There are 3 nested groupings, the coarsest first. Each group lies inside one group of the grouping before and may be the whole of it. The rows also spread widely along 10 directions, which tell nothing about the answers.
In the rows, zero is written as 128.
Some rows, each with its group in each grouping after it:
[100 138 182 126 115 130 133 102 108 134 110 182 163 135 127 130 137 138
 147 138  98 164 164  84 156 129 147 114 111 189 107 127 152 156 142 121
 124 179 168  69 146 133] | pumid Z847 Suku
[138 148 137 110 117 125 159 129 163 147 113 137 126 124 121 137 101 176
 124 124 159 143 148  99 127 116 126 165 113 108  76 156 105 154 150 121
  85 138 146 143 117 163] | pumid Z652 nugi
[138 185 133 164 105 136  74 120 181  71 123 175 123 107 125 145 128 153
 170 149  94 164 137  87 164 151 110  98  74 142  61 198 138 181 105 130
 126 171 149 107 105 173] | pumid Z652 butog
[152 158 110 148 105 116  89  76 114  75  31 160 109 116 174 163 112 115
 127  83  50 161 101  73 167 165 137  72 145 175  99  94 127 155 199 160
 119 220 115  53 127 137] | dul Z523 Fufe
[159 155 131 152  99 134  85  38 163  99 118 170  99 137 144 138 110 129
  98  69 107 123 132 143 145 136  84 105 107  87  92 144  94 117 151 165
 142 176 128 162 108 161] | pumid Z120 Zofo
[149 174 123 145 124 131  86 135 179  92 115 160 124 125 132 142 118 168
 165 116 130 128  96  93 148 120 138 128  81 132 109 175 127 197 133 119
 126 167 162 114 106 143] | dul Z258 Mek
[112 147 137 136  88 137 134 121 148 141 127 172 113 152 124 136 112 121
 111 115 127 136 129 112 124 135 131 146  95 121 116 130 117 154 143 151
 103 160 143 169 114 143] | pumid Z652 kinut
[125 128 150 130 123 124 153 115 130 142 107 144 117 145 138 124 117 146
 105 112 150 152 139 118 138 113 131 143 132 174 122 112 102 143 156 101
 121 155 145 104 131 128] | pumid Z998 raz
[118 143 120 147  92 151  95  80 156 117 142 168 112 121 123 123 109 138
 126 112  73 130 116 118 128 132 123 119  68  71 115 145 104 157 129 151
 126 151 183 194 127 152] | dul Z647 rokef
[108 145 158 139 107 129 122  60 150 116 117 199 132 100 103 134 117 142
 110  80 108 140 167 122 119 111 131 137  90  75 114 126 119 159 119 149
 112 134 165 165 127 146] | dul Z7 Gega
[148 145 143 147 137 124  99  77 183 109 112 158  92 130 123 117 116 161
  97  61 179 137 121 157 119  92 102 151 112 109 125 132  79 149 132 104
 151 135 137 144 107 125] | dul Z7 Gepum
[145 153  90 151 110 148 114 159 179 122 129 147  58 168 120 119 113 135
 111 159 134 153  89 118 143 146  97 131 104 131 100 145 110 135 142 133
 116 132 131 168 119 126] | dul Z523 vidam
[109 177 123 186 101 139 100 177 184 107 136 198  86 163 124 129 137  94
 131 128 162 145  96 131 133 134 129 143  87 179 157 137 133 198 108 120
 136 154 122 150 106 131] | pumid Z120 suse
[130 162 124 159 103 130 119  97 170 106 130 178  94 113 113 132 113 138
 110 120 120 155 157 125 140 137  97 130  97 103  79 148 104 145 116 140
 114 134 136 165 118 164] | pumid Z998 vira
[132 143 139 150 105 138  94  72 156 118 155 162 114 130 126 120 122 149
 126  86 123 115 116 144 129 105 126 127  80 105 128 153  93 154 134 131
 150 156 177 168 118 150] | pumid Z998 guve
[ 86 125 188 123 119 128 154 129 134 154 124 155 145 128 121 127 130 140
 119 138 145 184 168 105 127 117 150 166 111 164 133 118 117 160 127  90
 122 148 153 111 153 135] | pumid Z847 Suku
[139 148 139  97 111 119 170 145 179 164  99 140 114 160 116 147  94 156
  98 124 211 140 142 110 112 123 115 198 131  92  98 142 103 144 158 142
  68 141 112 176 105 143] | pumid Z847 Suku
[135 163 151 142 112 137 122 137 187 120 120 158 113 158 122 132 128 145
 128 143 171 159 137 114 141 133 102 146 101 156  94 165 118 152 115 113
 127 160 122 122 102 137] | pumid Z652 kinut
[150 135 161 111 113 141 126  68 132 139 134 153 159 140 132 128 120 178
 141 114 112 115 146 100 162 115 122 109  99 124  80 163 128 133 158 141
 126 174 182 114 126 153] | pumid Z120 suse
[134 131 116 128 125 141 145 157 160 130 113 107  87 123 129 121 106 166
 109 165 126 195 124  96 141 139 117 147 121 134  94 133  93 142 143  95
 109 125 140 133 149 144] | dul Z523 vidam
[132 177 161 138 140 109 131 157 186  92  62 161 141 104 119 152 132 173
 156 126 186 181 152  75 132 114 136 162 122 173 108 157 138 211 108  82
 102 157 119  58 106 140] | dul Z7 Gega
[128 147 138 145 119 128 137  90 152 126 133 171 109 110 121 120 108 146
 104 100 119 149 162 122 135 115 115 134 106 111  94 133 105 145 125 126
 117 123 155 154 136 170] | pumid Z120 Zofo
[123 150  73 159  90 154 103 126 115 124 140 184  77 148 128 113 110 114
 132 149  26 133  86  90 163 160 133  68  81 134  92 120 143 141 164 182
 111 142 184 166 149 140] | dul Z523 Fufe
[142 150 138 116 141 123 140  85 127 128  97 196 132 132 106 117 121 162
 130  96 122 118 146  90 151 101 136 105 121 148  75 132 147 139 149 144
 114 138 181  94 128 129] | dul Z523 Fufe
[111 146 150 154  87 157  95 128 185 105 135 134 119 118 125 143 130 151
 138 171 101 194 138 101 142 156 110 138  68  99 114 164 111 171 105 112
 127 156 143 159 134 146] | dul Z7 Gega
[159 150 110 138 114 117 125  70 143 115 100 157  93 122 136 132  90 151
  97  74 120 127 132 130 139 122 108 121 126 106  83 128  90 131 170 154
 105 147 138 152 113 162] | pumid Z998 raz
[141 158 147 140 104 143 117 115 165 124 122 185 118 188 119 133 136 133
 131 139 168 124 131 122 155 133  94 122 106 166  98 159 137 137 132 139
 129 175 137 119  95 115] | pumid Z998 raz
[116 123 136 135  99 144 141 129 161 146 124 111  90 133 145 128 107 139
  91 150 124 193 142 121 131 146 106 156 112 120 102 126  77 125 144 102
 115 140 122 158 143 153] | pumid Z652 nugi
[157 124 123 131 108 126 127 112 143 143  87  97  85 176 184 136  99 132
  83  84 158 139  80 135 136 133 118 145 149 161 151  92  72 127 210 114
 133 191 100 122 119 125] | pumid Z120 suse

New rows. What belongs after each?
[134 148 140 124 105 127 141 111 148 126 115 149 133 122 125 143 107 164
 130 121 130 144 147  97 139 124 129 143 106 117  90 151 111 162 146 132
  95 157 154 136 121 157] | pumid Z998 raz
[104 133 171 103 113 124 186  87  94 160 113 194 172 114 115 136 115 145
 124 111  99 138 199  71 139 115 157 129 118 141  90 115 152 150 148 147
  79 151 183 105 152 160] | pumid Z120 Zofo
[122 162 145 145 125 115 132 102 168  94  93 149 119  54 127 141 107 164
 120 109 110 199 182  99 131 124 124 145 114 113  70 147  91 170 113  93
 105 130 131 112 133 191] | pumid Z652 nugi
[124 152 154 116 125 129 136 139 168 130 117 159 151 125 115 141 120 172
 151 115 164 131 129  90 125 100 155 169  91 121 126 156 126 194 128 107
 108 150 171 126 116 135] | dul Z258 Mek
[124 154 124 139  85 138 134 110 185 133 151 165 102 122  98 139 104 144
 105 128 142 137 153 127 118 133 102 165  78  49  88 160  95 150 117 156
  90 125 147 225 112 170] | pumid Z998 vira
[120 165 159 128 109 123 139 105 175 118 122 184 148 104  96 147 121 160
 137 108 165 137 169 103 119 106 134 166  91  94 100 169 120 183 103 130
  96 143 158 150 107 164] | pumid Z998 guve
[121 122 172  89 112 128 171  78 121 170 120 152 161 136 119 131 105 168
 113 104 132 126 169  97 128 108 141 151 113 108  86 134 116 130 160 140
  94 156 177 136 131 150] | pumid Z652 kinut
[130 182 168 129 162 107 166 138 195 128 104 222 130 127  76 115 135 165
 127  94 247 132 186 121 115  70 118 177 122 164  78 165 141 172  83  89
 107 102 138  98  88 139] | pumid Z652 nugi
[138 143 130 152 122 126 107  84 136 120 106 159  91 151 152 116 115 128
 100  84 114 140 113 138 145 125 116 107 124 174 112 111  99 127 163 126
 147 167 135 111 119 135] | pumid Z652 kinut
[136 163 167  95 118 108 181  83 155 144  80 215 155 137  88 152 118 153
 116  87 206 107 197  98 121  99 122 165 136 109  74 145 144 145 131 160
  67 152 133 123  90 143] | pumid Z998 guve
[154 153 122 125 118 124 110  94 136 120 118 140 126 118 138 131 103 179
 146 122  86 137 123  92 159 131 124 106 101 119  65 165 116 151 170 148
 112 162 170 124 130 170] | pumid Z847 Suku
[123 128 167 136 118 143 115  62 161 120 113 162 113 136 115 117 133 140
  91 108 133 167 158 131 143 121 101 128 111 115 105 120 101 110 123 113
 155 145 144 133 139 120] | dul Z523 Fufe
[135 150 116 159  97 142 106 121 188 110 140 131  80 122 129 131 112 143
 112 141 127 171 127 131 134 144  95 143  91  98 104 157  79 148 121 120
 124 139 132 183 124 165] | pumid Z998 guve
[144 151 126 144 137 133 149 101 166 143 145 186  80 151 104  98 114 146
  88 116 158 137 164 139 145 114  81 126 116 127  69 140 115 107 116 131
 121  99 148 161 125 150] | pumid Z120 Zofo
[109 126 137 123 105 145 152 119 148 156 111 158 106 159 123 120 111 126
  96 142 133 158 140 110 125 137 115 146 116 123 116 112 116 129 137 126
 106 142 146 156 133 120] | dul Z647 rokef
[118 116 181  96  66 144 131  71 119 152 101 128 171 151 159 168 114 138
 123 110 105 135 138  91 135 142 144 146 108 107 119 129 107 136 190 149
 107 226 148 126 122 137] | pumid Z652 nugi
[153 175 100 140  96 123 127 100 193 105 109 172  85 114 108 150  94 145
 105 114 144 142 153 117 127 143  86 145 106  57  62 164 100 145 127 171
  74 130 113 198  97 178] | pumid Z998 guve
[112 149 137 141 120 121 116 118 150 131 150 157 125  99 119 119 106 163
 137  91 121 133 119 122 117  95 161 156  80 101 128 149  99 192 136 119
 121 131 187 171 135 167] | pumid Z847 Suku
[128 146 127 164 103 144  84 108 156 107 119 154  94 145 143 128 125 134
 125 118 102 155 100 122 144 137 117 111  93 142 134 130 112 159 144 127
 143 167 146 132 124 124] | dul Z7 Gega
[138 138 132 135 122 136 143  97 125 141 125 174 106 160 123 111 122 144
 113 138 117 138 153 114 165 132  98  97 121 177  69 127 130 109 149 136
 126 147 157 102 130 132] | pumid Z998 vira
[131  94 170 106 105 165 154  73 105 181 149 146 128 212 131 102 134 145
 101 170 115 140 161 122 180 138  83  92 120 177  78 122 128  56 164 136
 144 167 171 107 144  99] | pumid Z998 raz
[145 155 162 117 134 126 135  87 178 131 117 174 124 137  98 122 121 172
 116 132 169 155 186 120 147 117  84 141 115 107  49 171 120 117 116 129
 114 128 138 135 116 153] | pumid Z847 Suku
[134 105 173 103 168 132 166  66 139 159 129 142 122 132 100  84 122 190
  82  96 171 148 170 141 132  66 113 148 138 135  93 118  93  94 132  74
 152 102 183 112 148 119] | dul Z523 vidam
[123 132 130 144 124 124 156 139 143 145 111 136  80 145 135 115 113 134
  90 129 153 172 138 128 135 128 113 148 137 181 118 100  92 134 149  93
 123 133 127 118 139 134] | pumid Z998 vira
[131 147 158 151 108 151  98  73 193 117 133 191  93 169 102 120 137 131
  93 116 164 144 152 155 135 126  68 131  93  97 105 145 114 110 101 138
 150 136 131 172 102 112] | dul Z7 Gega
[135 150  99 145 121 133 117 130 151 124 117 167  86 143 132 124 105 136
 120 114 111 132 102 115 143 131 128 123 103 134 115 123 118 154 152 134
 115 135 156 145 125 132] | dul Z258 Mek
[145 154 189 121 127 129 126  85 177 112 112 159 166 123 117 140 134 179
 140 111 176 144 172 105 147 105 113 148 107 130  90 177 122 157 115 100
 134 169 145  93 110 152] | pumid Z120 suse
[159 135  82 119 128 128 156 139 133 168 148 122  81 153 135 102  86 180
 118 117 141 103  89 118 131 103 131 134 115 127  98 140  96 140 184 136
  97 117 184 166 127 152] | pumid Z998 guve
